The rows of a group lie close to one hidden flat surface of 5 dimensions, which may be shifted away from zero. Surfaces can cross.
(in the rows, 128 means zero)
Known rows, each followed by its group:
[147 166 171 138 128 142 162 107 194 143  36 173 100] : J_115
[141 177 147 123 126 125 143 117 161 142  97 115  79] : J_730
[146 191 156 186  94 132 108 114 146  68  93 149 148] : J_475
[113  80 119 112 157 139 126 136 102  85 167 144 159] : J_914
[ 93 166 119 175 135 152 129 118 160 129 106 132 113] : J_115
[ 98  69 111 122 130 142 138 147 120  96 162 131 161] : J_914
[173 135 171 101 164 114 130 126 105 145 103 150 159] : J_115
[109 139 115 165  57 116 161 155 172 105 124  73 126] : J_475
[117 114  42 191  87 129  86 103 146 125 155 133  88] : J_730
[145 191 169 149 164 123 140 127 136 138  88 118 146] : J_115
[114  86  95 113 157 163  70  85  98 128 147 209  99] : J_730
[134 220 176 154 179 148 115  95 147 124  74 159 109] : J_475
[136  74 114 109 135 128 112 133  97 136 149 155 152] : J_914
[ 58 144 129 141 123 145 145 159 125 113 160  77 150] : J_207
[100  67 147 113 137 166 145 136 135 130  94 194 171] : J_115
[182 158 137 117 151  90 143 133 117  83 163  75 118] : J_914
[133 145 120 138 138 133 114 103 140 140 111 149 101] : J_115
[ 86 139 109 160 114 161 110 105 159 104 117 159  99] : J_475
[162  68  85 120  84 129 125  97 171 159  93 185  64] : J_207
[172 100  85 112  90  84 121 133 110 149 169  87 100] : J_115
[197 166 113 126 116 109 111  77 163 163  81 162  35] : J_207
[162 102  75 112 124 116  94  99 115 107 178 134  66] : J_914
[ 77 160 105 125 165 159  74 102  87 110 184 135  96] : J_207
[ 28  59  74 183  85 176 136 151 160 108 143 145 164] : J_730
[ 74 135 139 144 153 170 134 125 146 123 111 157 135] : J_475
[180 172 133 129 143  98 124 111 132 121 125 109  94] : J_914
[134 167 137 127 137 123 126 122 126 137 125 111 112] : J_207
[151 127 101 104 133 119  88 102 101 141 157 132  85] : J_207
[103 193 188 142 164 137 178 153 158 143  81  97 151] : J_475
[128 101 108 117 142 119 145 143 122  51 192  93 131] : J_914
[ 87 112 134 104  82 138 191 157 177 139 117  89 104] : J_730
[ 70 162 136 170 115 158 160 134 184 125  90 120 120] : J_207
[ 90 105 104 144  81 129 157 153 163 130 133  94 130] : J_730
[122 130 132 122 116 126 148 136 141 134 120 112 117] : J_730
[157 136  89 119 104 110 107 103 131 135 148 114  59] : J_475

New rows, each followed by its group:
[ 92 124 111 175  69 151 122 124 158  80 125 142 131] : J_475
[ 96 136 111 131 144 153  98 105 118 127 144 158 101] : J_207
[133 140 112 152 112 141 100  98 149 179  83 176  93] : J_914
[154 139 145  88 146 122 122 111 116 145 123 140 102] : J_730
[136 139 145  76 168 158 112  85 129 140 106 188  66] : J_730
[124  56  95 105 139 137 109 126  94 108 172 152 139] : J_914
[134 128 151 122 172 126 145 143 117  75 151 118 160] : J_914
[143 103 103 131 122 115 105 130 101 133 151 125 141] : J_730
[107  64 102 123 127 149 106 122 108 141 134 176 148] : J_914
[115 156 149 150 160 123 132 151 110 134 134 100 178] : J_115
[141 127 165 119 131 143 155 121 160 143  60 173 131] : J_115
[138 116 135 123 107 130 153 130 162 142  91 143 116] : J_115
[121 120 127 132 166 151 111 107 120 102 131 166 125] : J_914
[156  97 120  95 185 128  97 109  78  73 186 157 131] : J_914
[ 72  94 124 121 128 149 160 156 138 134 140 112 151] : J_475
[134 148 134 157 147 127 110 125 117 129 119 140 155] : J_730
[168 165 154 135 134 103 141 131 134 146 100 111 135] : J_914
[ 90  60 115 114 160 155 130 143 102  66 182 151 170] : J_914
[160 106  92 117 109 116  99 107 118 160 134 145  95] : J_914
[ 98  64  88 130  83 127 148 155 140 121 154 106 139] : J_914
[117 184 144 162 171 123 118 137 109 134 133 100 158] : J_115
[106 137 114 155 104 133 145 133 165 135 112 114 113] : J_115
[ 88 122 138 127 141 144 139 147 120 125 139 116 161] : J_207
[ 78 131 107 166  66 137 166 149 185 110 120  87 113] : J_475
[ 95 165 150 175 114 135 183 155 189 108  90  89 145] : J_914
[ 81 148 115 152 113 147 139 128 160 124 124 117 103] : J_207
[ 80 176 114 187 126 169 123  97 192 122  82 160  85] : J_730
[182  80 115  86 132  91 109 132  74 136 171 119 142] : J_914
[119 144 141 138 144 145 109 116 123 109 115 162 141] : J_475
[ 84  87  83 145 130 139 101 134 100 127 177 124 148] : J_115
[138 170 136 111 160 121 143 120 138 164 119 102  83] : J_475
[ 90  64  84 138  84 137 145 149 149 120 151 114 130] : J_914
[157  85 146  95 127 117 141 139 116 145 116 145 154] : J_115
[129 133 124 100 144 113 150 136 127 165 143  90  96] : J_475
[120 161 149 155 138 135 147 129 157 118  97 128 135] : J_914
[108  81 108 121 133 137 116 134 103 132 149 146 151] : J_115
[ 97  87 103  75 110 157 130 106 149 139 135 160  53] : J_730
[ 81  92 123 125 123 152 137 143 127 118 142 138 153] : J_475
[145 114 146 124  71 103 195 164 181 148  88  85 135] : J_115
[ 84  63  92 131 109 149 140 145 137  95 165 129 142] : J_914
[148 150 160 126 180 130 126 123 114 110 116 147 153] : J_914
[121 138 129 111 171 141 115 105 122 148 127 149  95] : J_475
[171 137 162 106 167 121 113 114 101 146 106 164 143] : J_115
[148 109 167  76 169 107 144 160  76 152 148 104 185] : J_475
[106 155 167 156 141 135 163 153 150 132  94 110 176] : J_115
[ 83  99 113 147 128 144 129 147 122 127 143 128 163] : J_115
[136 124 122 137 105 127 106 123 117 101 138 137 137] : J_475
[140 121 114 117 172 129 121 120 112  57 179 130 114] : J_914
[130 144 187  60 156 140 166 128 136 147  99 137 103] : J_730
[164 128 151  98 144 106 123 135  88 134 144 112 152] : J_475
[139  91 136 102 169 124 129 138  87  86 171 130 165] : J_914
[ 97 127 132 141 172 166 114 109 130  97 123 183 134] : J_914
[140 188 154 152 164 105 128 139 107 137 126  88 159] : J_115
[ 78 113 100 159 118 149 156 139 173  68 150 111 113] : J_914
[125 181 158 146 157 149 129 104 153 140  78 159 111] : J_207
[152 138 169 124 150 110 149 151 115 138 107 112 183] : J_914
[125  91  99 121 144 137 114 119 116  85 169 144 113] : J_914
[103  36  71 120  79 135 114 136 120 157 155 148 129] : J_914
[153 149 179 127 152 106 159 157 118 138 102 106 193] : J_914
[ 54  38  72 144  66 143 158 170 146 124 167 100 154] : J_115
[147 148 142 116 207 138 112 105 106  51 162 151 118] : J_914
[176 179 132 129 129 112 124  98 154 152  93 131  69] : J_207
[151  76 144  91 135 128 135 133 112 144 115 166 157] : J_115
[ 93  78 121 130 116 137 146 160 122 131 140 119 175] : J_115
[174  83  98  96 107  93 114 130  97 149 164 110 114] : J_115
[160  41 116  77  93 104 147 149 112 149 139 132 147] : J_115
[ 86 133 155 171  80 135 169 171 159  88 112  96 196] : J_475
[144 147 153 135  90 122 181 137 197 147  63 115 111] : J_115
[146 101  78 139  64 111 117 116 146 179 117 125  82] : J_914
[187 151 165  93 129  67 158 164  96 149 142  51 161] : J_475
[134 119 132 131 137 137 112 116 121 158 103 168 139] : J_914
[ 87 123 135 175  65 136 161 166 159  81 120 100 183] : J_475
[148 143 177 127 158 123 134 138 112 154  89 145 185] : J_914
[ 66  68  95 151 113 162 122 137 130 119 144 155 155] : J_730
[135 135 109 134 103 124 135 116 160 144 109 128  84] : J_207
[112 113  73 130  58 119 149 129 175 139 142  88  60] : J_730
